Every row belongs to one group in each of 4 separate groupings. Each group adds its own fixed numbers to the row, and there is some noise. The rows also spread widely along 17 directions, which tell nothing about the answers.
(in the rows, 128 means zero)
Known rows, each followed by its group in each grouping:
[145 121 148 127 135 149 111 117 157  98 122 165  85  91  99 110 155 145
 115  99 143 114 116 138  79  96 146 150  97 150 167 138 139 130 118 124
 180 121 110 107 145 115 138 116 150 160] : R H (2) k246
[150 152 118 135 172 125 127 100 144 127 141 144 118 125 129 102 132  95
 114 106 116 116 118 135 138 114 130 147 129 134 127 129  94 155  93 120
 199  94 129 109 147 133 128 137 143 189] : P H (1) k199
[143  71 148 101 136 154 156 111 158  64 120 169 114  94  93 147 152 164
 113 108 157  93 111 138 113 100 151 176 157 160 166 134 116 131 143 119
 127 141 130 124 110 104 119  70 152 155] : K T (5) k334
[129 149 129 124 108 137 164 112  87 126 133 135 137 137 111 149 153 120
 104 112 146 111 107 149 162 111  88 152 148 152 118 157 132 141 144 128
 133 169 143 173 154 135 119  90 149  79] : R B (4) k246
[142 124 116 103 152 127 118 119 123 143 106 155 121 160  99 115 115 113
 124 145 140 141 113 123 147 128 138 148 151 120 110 161 101 152 150 112
 142  78 134 135 144 153 126 136 156 126] : D T (0) k272
[157 178 113  75 168 106 158  81 115 135 122 130 154 132 133 117 126  91
 108 116 116 121 127 137 156 116 105 146 123 115 116 120 127 153 113 134
 165 128 163 128 160 148 136 139 112 144] : K B (4) k272
[151 114 124 155 135 111 147 135 123 119 167 128 111 157  85 115 131 122
  93 137 142 141 136 137 144  51 121 136 178 130 128 142 121 199 140 163
 195 123  60 194 113 156 149 124 143 102] : P L (5) k448
[121 106 129  93 120 129 120 124 160 113 111 139 101 128 118 150 129 172
 140 146 145 100 125 143 122 141 125 153 133 174 129 113 139 121 165 118
  98 167 155 102 124 128 137  82 182  85] : D Q (3) k334
[155 153 116  74 149 100 165 133 114 109 125 118 154 149 125 149 138  80
  62 111  96 176 117 140 103 101 133 145 143 165 108 140 116 201 126 146
 130  90 167 167 137 183 102 120  88 146] : R L (2) k199
[111 177  97 101 114 114 131 103 170 151 132 100 135 116 113 143 147 120
 133 125 124 144 108 158 135 135 109 138 124 158 137  94 175 153 117 122
 141 157 184  87 140 139 129  98 129 135] : P Q (0) k448
[130 130 149 156 104 124 119 136 131 124  85 114  87 147 127 106 120  98
 121 119 118 136 130 135 132 122 145 143 131 141  87 117 139 148  98 138
 139 131 118 145 103 128 134 119 160 139] : K Q (1) k334
[147 146 101  89 114 117 157 125 164 173 102 112  85 131 120 138 133 140
 115 109 101 153 154 147  97 116 124 163 109 151 152 116 164 155 112 126
 155 144 171 103 139 149 119 128 134 152] : R Q (3) k334
[106 162 159 118 129 163 152 197  96 115 142 153 150 144 134 141 142  79
 121  89 147 102 108 154 168 130 128 169 159 168 112 141 124 138 115 168
 101 165 158 156 158 120 121 121 126 123] : D Q (5) k448
[135 156 150 147 147 120 124 105 128  66 137 119 148 121 126 105 134  92
 110 108 122 111 102 133 136 103 106 129 116 147 108 102 149 168 133 153
 138 148 119 133 126 102 132  98 127 125] : K H (0) k334
[ 88 154 150  94 125 119 152 171 151 133 144 140 133 108 109 111 144  94
 139 104 158 151 129 169 151  87 144 141 150 122 136  90 169 150  66 160
 135 147 118 130 129 137 163 136 112 151] : K Q (5) k334
[158 128 149 121 111 135 154  98 112 101  59 136 110 151 107 138 133  74
  86 109 138 155 102 154 110 126 152 165 152 142 112 150 117 131 118  93
  89 130 138 167  89  99  72 108 107 183] : P Q (5) k448
[141  96 101 135 122 113 177  87  93 127  83 120 124 136 119 114 105 116
 139 130 105 134 117  91 172 130 154 130 112  87 114 133 130 158 144 174
 105 101 146 146  98 174 113 122 164 105] : D B (3) k448
[137 142 142 113 149 110 107 120 139 137 121 150 100 134 138 119 114 125
 111 154 135 106 133 133 131 129 110 129 113 154 106 116 123 117 134 127
 126 146 121 122 145 145 142 112 175  87] : P B (0) k199
[122 132 102 157 142 133 133 116 157 157 170 133 105 118 114 121 135 127
 136 148 142 117 124 114 128 106 102 137 131 119 165 118 135 134 143 136
 173 140 119 109 120 138 143 110 148 149] : K T (4) k246
[127 146 103 108 144  92 138  99 116 190 114  85 103 163 153 119  82  98
 131 166 116 143 180 121 109 128  84 139 101  91 106  93 125  98 133 137
 126 136 113 129 106 162 151 156 132 160] : P B (2) k272
[119 126 129  79 120 112 129 113 151 140  80 139 113 102 105 115 123 116
 141 122 137 162 114 147 129 131 162 132 110 109 127 111 156 128 104 121
  98  97 149 100 120 144 134 128 136 139] : K T (2) k448
[156 129 126  92 115  94 176  60 149 181  93 101  85 128 147 143 116 151
 128 121  99 102 171 185 168 120  82 154 127 126 109  92 161 120 116  83
 123 203 139 102 127  99 134 105 196  86] : R T (3) k199
[118 146  90 123 142  98 169 125 117 195 111 145 138 147 134 109  99  93
 156 129 112 160  98 131 199 158 123 125 130  91 126 124 134 165 137 131
  87 108 183 107 136 144  80 152 139 108] : K Q (2) k334
[114 147 140 217 140 102 103 108 112 137 157 122  89 145 127  94 111 108
 105 145 135 106 142 136 137 130  49 135 112 134  96 124  86 107 134  95
 170 144  56 147 128 108 128 124 188 128] : P Q (5) k334
[135 110  67  40 120 103 158  80 120 192  75 157  94 134  96 142 112 161
 146 154 148 158 140 136 120 142 108 140  98  87 165 134 154  82 159 106
  76 114 167 111 125 174 122 133 145 119] : D Q (1) k199
[ 99 144 124 156 146 106 126 162 114 123 143 120 120 129 110  99 117 118
 112 112 121 143 132 132 124 116  91 136 102 130 118 121 113 152 137 150
 145 112 108 130 144 142 122 133 145 123] : R Q (5) k272
[144 194 134  69 178 112 111 166 152  90 192 117 140 145 134 134 147 104
  73 146 133 117 144 139  77  81  76 147 129 192 126  98 149 177 148 170
 180 171 123 143 165 163 176 117  93 115] : R Q (1) k334
[130 140 145 102 153 116 136 123 137 102 126 127 132 108 137 114 118 130
 117 107 116 110 137 142 142 112 121 139 114 151 105 105 123 156 114 145
 148 132 138 117 149 145 152 119 155 120] : P H (4) k272
[131 140 122  95 169 100 137  87 136 117 147  75 147 168 121 107 108 134
 147 130 111  92 161 172 160 105  80 166 160 113  89  91 117 169 139 124
 174 150 104 108 130  99 167 137 158 121] : R T (3) k334
[127 105 136  99 143 108 159 110 158  96 106 136 133  90 129 127 126 130
 126 124 111 130 100 125 164 117 166 126 129 137 122  99 145 172 131 152
  97 126 158 100 112 150 126  88 164  87] : R T (3) k448
[ 90 125 116 110 116 104 160 134 101 166 126 139 124 120 115 120 125 150
 132  87 117 132 134 167 196 142 117 150 140 126  95 138  93 145  91 120
 154  90 146 133 170 166 131 135 191 114] : K Q (2) k199
[ 92 110 169 142 119 120 165 158 124  72 121 111 133  92  90 119 138 128
 119  64 137 137 126 176 126  82 109 155 128 121 128 106 135 153 117 144
  99 144  99 130 111  84 115  97 134 138] : R T (5) k272
[140 155 109 148 112 128 103  73 162 140  98  95 106 154 113 114 117 110
 166 154 135 114 120 133 117 130 114 135 109 128 138  93 187 131 151 126
 123 172 140  93  95  87 137 104 138 128] : K H (5) k272
[142 137 124 104 131 130 135 122 131 110 139 143 122 140  76 113 146 152
 125 109 151 119 123 164 134  87 120 158 149 132 143 144 143 171 135 142
 181 131 111 135 151 115 140 129 139 110] : K Q (3) k246
[159 110 126 118 183 124 133  98 100  95 102 176 119 126  77  66  99 152
 148  92 132  92 128 118 129 105 101 155  73  63 167 148 127 136 167 161
 148 101 101  97 151  93 119 175 147 137] : D Q (0) k272
[116  94 146 180 121 142 123 148 149 120 100 116  91 153 151 127  99  82
 149 161 138 121 123  98 122 129 156 142 149 126 112  91 125 116 138 155
  85 158 113 126  47 114 124  97 153 171] : D Q (1) k272
[128 131 121  68 215  97 118 107 150 121 135 163 146 129 117 101 106 100
 123 141 141 143 111 143 121 132 134 137 134 107 131 119  79 131 142 103
 124  68 119  87 143 129 114 160 116 171] : R H (5) k448
[124 199 151 172 114 124  96 118 116 157 128 103  95 154 135  90 117  85
 141 123 132 103 153 162 135 121  65 145  96 123 102 106 161 106  97 127
 169 186  95 127 143  83 164 148 153 130] : P Q (2) k272
[ 93  86 132 143 103 134 173 184 144 191 118 158  86 110 114 121 116 128
 171 114 152 161 135 142 158 104 156 142 145  85 167 112 152 133 110 158
  87 135 116 121 100 131 120 135 154 137] : P T (2) k334
[118 147 125  19 131 124 145 110 134 109 116 130 153 118 106 155 147 125
 132 105 147 126 128 185 122 121 117 163 134 145 124 112 144 110 116 114
  90 137 174 107 142 136 149 109 121 143] : D L (1) k199
[119 135 123  92 136 133 124 123 130 130 121 159 121 106 100 120 134 145
 127  98 140 128 114 147 137 130 130 142 110 141 136 142 123 132 126 128
 138  96 147 113 175 150 132 130 157 124] : P H (0) k448
[ 94 119 128 124 133 126 156 144 124 139 147 113 120 126 137 124 120 116
 142 119 126 109 152 132 142 104 112 154 135 118 126  91 132 115 101 176
 148 151 109 134 109 150 171 123 154 165] : R Q (0) k199
[136 150 122 104 132 100 123  72 146 125 131 105 109 108 113 131 137 150
  95 123 121 117 141 155 104 121  75 145  99 155 115 112 124 122 125  93
 162 144 126 105 150 135 135 102 156 133] : P B (0) k246

New rows. What belongs after each?
[ 84  96 128 145 137 145 139 152 119 133 130 196 114  90 103 104 130 144
 164 110 158 112  95 114 170 128 135 140 113 100 167 138 123 106 132 153
 118 110 122 111 144 134 129 124 186 122] : R Q (0) k334
[159 158 163 105 155 158  83 131 153 147  97 190  74 157 141  98 111  76
 144 154 167  92 132 129 110 134 155 165 118 127 137 128 144  67 105 132
 137 158 109 112 126  91 158 166 134 173] : K Q (5) k448
[121 135 147  99  97 141 127 136 124 106  83 122 115 138  83 107 136 129
 158  84 142 119 125 170 150 111 151 161 128 123 112 126 169 152  98 159
 131 139 138 125 132 110 153 132 147 121] : D Q (1) k448
[175 134 115 125 141 153  98  99 157 166 108 163  64 160 136 136 128  96
 115 161 135 111 133 111  85 138 143 162 127 155 139 149 109  90 124  96
 165 122 140 113 117 135 132 127 156 192] : D L (1) k199
[ 94 161 103 116 125 146 128 121 151 150 132  97 142 172 106 118 137  77
 180 129 151 128 120 150 145 127 148 172 175 113 128 104 138 134  86 137
 171 125 144 111 103 118 165 142 108 225] : K Q (5) k334
[158 137 138 106 132 149 104 104 143 118  87 189  91 101 105 106 143 120
 125 127 156 114 107 101 106 118 159 137  82 135 157 146 154 106 111 138
 161 114 140 116 148 151 152 122 155 142] : D B (0) k272
[102 105 121  78 109 151 170 118 136 158 110 116 110 115 132 155 133 151
 160 100 133  92 160 151 144 129 137 184 143 129 133 105 125  89  93 142
 142 159 157 109 123 143 165 115 164 174] : R B (4) k448
[121 154 132  88 146 104 113 122 188 122 150 130 129 125 101 131 153 128
 118 124 144 138 107 190 136 115 115 143 162 164 122 109 129 173 120  79
 149 145 148  85 151 109 118 101 136 125] : D Q (1) k246
[150 124  95  95 135 116 124  99 162 170 127 167  82 123  95 132 134 159
 115 150 152 135 133 129 113 122 131 141 124 142 164 144 126 127 140 108
 176 111 131 113 151 165 129 121 160 123] : K B (5) k448
[140 178 129 131 170 119 100 157 142 131 180 121 138 180 130 110 121  90
 115 149 131 119 123 135 135 102  93 131 152 160 112 118 137 194 160 155
 168 146 117 137 157 129 142 136 121 102] : D H (0) k334
[167 136 137 119 129 153 128 144 101 149  96 181  82 163 133 132 118 103
 102 136 145 117 129 121 105 128 128 164 119 151 140 165 123 101 144 140
 117 144 132 164 135 131 114 135 141 129] : P Q (2) k199
[121 134  91 154  91 125 159 112 124 165 122 102 125 149  87 124 134 116
 154 117 130 155 102 146 173 111 130 141 159 103 139 134 160 189 136 144
 146 121 145 139 116 128 112 112 137 119] : K T (2) k448
[106 138 130 113 145 152 105 169 123 105 178 150 112 128 100 127 149 140
 121 133 167  94 136 127 101  97  98 156 130 154 154 132 127 114 146 174
 183 145  94 146 156 156 187 119 146 130] : R Q (1) k448
[144 136 121 140  86 137 155  94 116 130  90 107 101 121 118 141 141 102
 103 118 121 149 121 123 102 102 124 136 103 143 133 127 174 131 124 143
 115 152 141 161 101 148 122  95 127 144] : P H (0) k246
[110 165 145  68 144 115 107 177 148 144 137 148 139 163 123 138 119  82
 124 160 164 165 109 165 116 122 129 139 160 158 108 116 135 143 147 123
  72 129 140 133 137 139 127 132 104 104] : P L (2) k334
[115 171 115  98 151 122 125 132 132 126 152 163 143 107 110 138 145 112
 105 118 148 141  92 145 125 139 104 132 113 159 150 136 129 136 146 118
 117 117 165 113 176 143 106 112 119 118] : K H (5) k448
[112 123 112 109 125 141 133  88 117 154 146 155 119 133 119 133 138 142
 162 140 149  79 131 145 194 132 120 151 153 129 115 136 110  94 110 116
 171 126 130 126 148 157 186 118 213 110] : D L (3) k199
[113 116 178 136 102 125 109 167 153 117 101 125  87 135  90 103 133 134
 133  95 149 134 135 173 125  95 151 149 144 146  99 117 140 159  93 131
 144 137  91 129 126 101 135 122 166 124] : D B (0) k334
[171 127 118 133 139  98 153  92 110 162 107 173  84 114 124 105 110 129
 100 128 110 142 127 123 137 108 101 118  71 105 147 151 146 136 150 127
 115 121 123 135 142 148  97 144 160  78] : P L (2) k246
[113 149 121 137 150 121 127 107 153 150 135 104 142 156 130 113 119  86
 167 119 114 110 115 155 165 130 130 157 159 117 108  99 118 148 104 120
 147 130 145  81 115  96 131 129 149 178] : R L (0) k199
[158 152  98  98 147 129 155 128  89 143 124 173 124 130 108 120 127 110
 102 140 138 143 110  99 135 107 100 127 103 111 159 164 151 150 172 165
 122 109 151 162 157 179 122 130 123  84] : K T (1) k272
[113 162 125 165 117 152 114 162 121 133 118 146 124 129 103 103 143  73
 141 109 134 146  81 112 152 134 156 132 120 131 129 153 143 163 113 162
 136  92 160 127 142 147 120 125 139 130] : D T (1) k448
[108 133 127 154 161  87 182 176 103 160 121 181 140 103 106  61  98 122
 156  61 108 154  98 139 237 116 126 111 101  60 142 135 134 212 118 171
 108  88 151  99 174 130  71 175 161  64] : D Q (4) k272
[122 159 160 116 135 108 119 136 144 142  95 160 106 108 140  94 114  79
 133 129 137 149 113 148 142 125 141 116  92 115 117 100 164 115  93 132
  81 137 130 106 127 120 131 135 143 112] : P T (2) k199
[153 120 130 145 161 116 114 134 153 159 171 143  91 173 106  97 111 152
 153 141 140  87 156 159 147  71 101 152 160 113 145 120 135 169 153 149
 197 159  64 117 136  94 160 152 173  91] : R L (2) k199
[150 111 121 144 130 124 143  75 140 104 101 144 122 129 126 135 124 123
 124 138 130 113  84 122 149 138 127 135 145 147 129 129 131 150 171 103
  95 144 160 125 107 109  85  74 156 109] : K H (4) k334
[142 132 122 129 133 123 182 131 140 170 105 175  94  85 158 125 116 115
 137 106 113 121 128 113 157 130 121 128  75 113 180 105 177 121 128 153
  78 176 174  89 131 126  94 123 156 110] : D Q (3) k272
[158  96 138 144 120 118 151  86 105 127  76 181  85  97  93  90 119 136
 117 114 139 142 117 123 143 101 129 127  95  81 146 154 140 127 132 120
 127 101  95 148 121 124 113 125 174 110] : K T (2) k272
[115 162 126 157 162 140 131 144 140 142 135 186 136 113 114  92 136  86
 152  99 141 124  71 127 173 130 133 137 117 104 168 134 134 151 120 135
 139 116 153  84 157  99  93 140 140 147] : R Q (0) k272
[138 106  95 100 141 110 169 146 125 155 131 196 106  85  80 118 134 171
 105 100 128 171 113 118 142  93 141 122  99 116 184 165 131 182 144 155
 152  59 152 129 173 199 104 137 159  82] : K L (3) k272
[131 173 111  83  81  96 155 122 127 160  71  63 127 169 110 157 128  76
 104 151 125 209 127 164 109 110 118 128 143 137  95 107 197 173 142 122
  65 155 164 162  93 154 115  98  96  92] : R T (3) k272
[ 86 113 119 101 113 163 130 153 160 149 147 109 124 164 133 164 125 129
 182 157 167  94 139 147 145 131 142 172 195 158 129  95 143 108 139 151
 108 182 144 120  96 126 175  95 152 145] : K H (5) k334
[136 169 167 132 148  89 112 157 119  67 125 125 111  99 123  92 121 109
  65  94 104 138 131 139  89 105  84 120  60 156  96 108 145 166 123 165
 129 133 103 135 157 133 124 128 126  97] : K Q (1) k448
[131 122 171 105 141 102 126  95 140 108 103 149 112 103 126 103 120 112
 125 131 145 122 131 165 152 104 132 132 126 114 101 100 131 116  93 111
 117 136  89 125 113 115 158 116 168 117] : P T (2) k199
[126 178  81 102  90 143 133 120 111 174  98 119 142 191  71 134 145  83
 159 129 156 173  82 158 143 136 131 157 161 117 141 165 162 161 148 115
 112 107 186 142 138 125 104 126  98 130] : D T (2) k199
[146 167 121 140 137 109  89  91 146 121 108 132 123 147 123 106 124  88
 121 167 129 136  83 122 136 142 126 115 119 149 103 125 144 157 142 110
 131 115 147 119 127 128 125 101 148  93] : K T (2) k199
[163 120 124  93 157 102 148 114 104 123 131 174 102 109 114 125 121 158
  80 114 120 116 142 136 122 110  65 135  83 137 143 153 119 133 174 119
 115 126 127 136 174 150 108 126 165  70] : D L (1) k334
[123  92 140  53 132 114 147 105 169 144 102 196  97  74 111 158 146 147
 113 145 185 153 114 163 104 122 143 140 135 132 169 115 122  78 129  66
  81 135 130 107 123 134 111  86 153 138] : R B (2) k272
[108 113 168 127 157 124  63 139 204  49 148 124 111  88 122 107 138 149
 127 129 125  95 115 135  81 110 160 139 105 191 110  87 113 148 112 137
 171 116 112  66 122 123 172  94 173 147] : R L (2) k246
[184 145 105 124 161 102 167 118 150 175 139 158 100 133 147 126 119 106
  89 119  89 144 129 131 133 103 121 135 124 140 154 132 127 183 127 129
 153 123 156 118 142 150  83 138 131 137] : P L (2) k199
[121 113 108 139 116 129 144  76 122 114 123  96 114 125 112 121 136 114
 142 129 129 121 136 121 118  98 121 139 124 106 131 102 140 121 113 151
 166 128 103 144  84 150 173  99 151 176] : R H (1) k199
[128 171 129  55 127 103 136  83 127 141 121 116 131 116 148 146 129 113
 111 124 119 117 149 176 126 134  84 146 106 153  97  94 146  92 100 104
 116 157 157 116 148 142 162 114 145 128] : K L (2) k199
[123 141 117 109 103 142 157 124 156 169 100 163 106  94 125 149 154 103
 138 122 144 141 100 138 160 135 144 135 124 138 158 121 170 119 105 109
  98 150 192 104 133 146 116  91 154 128] : D T (1) k272
[128 161 104 108 138 136 170  98  81 110 131 102 179 163  88 122 132 117
 152  77 129 101 114 161 164 121  81 176 140  99 136 143 128 165 156 146
 141 139 161 126 155  90 105 129 114 131] : D B (3) k272
[144 135 147 106 149 157 164 168 113 151 148 199 107 122 130 125 126 109
 133 100 153  97 138 136 136  81 112 160 121 107 186 130 167 107 133 191
 109 179 114 136 141 104 138 151 122 130] : K L (0) k199
[117 123 117  76 143 112 116 132 143 163 132 150 136 191  81 127 117 137
 156 177 180 137 114 176 189 121 128 146 213 127 104 145 116 167 169  92
 114 118 119 139 144 132 140 127 166  54] : D T (5) k334
[ 96 152 125 130 116 151 101 131 159 144 129  94 135 162 126 124 131  96
 182 125 135 112 111 161 152 143 156 160 168 149 106 101 136 145 106 129
 156 136 150  95 123 103 157 121 147 165] : R H (2) k448
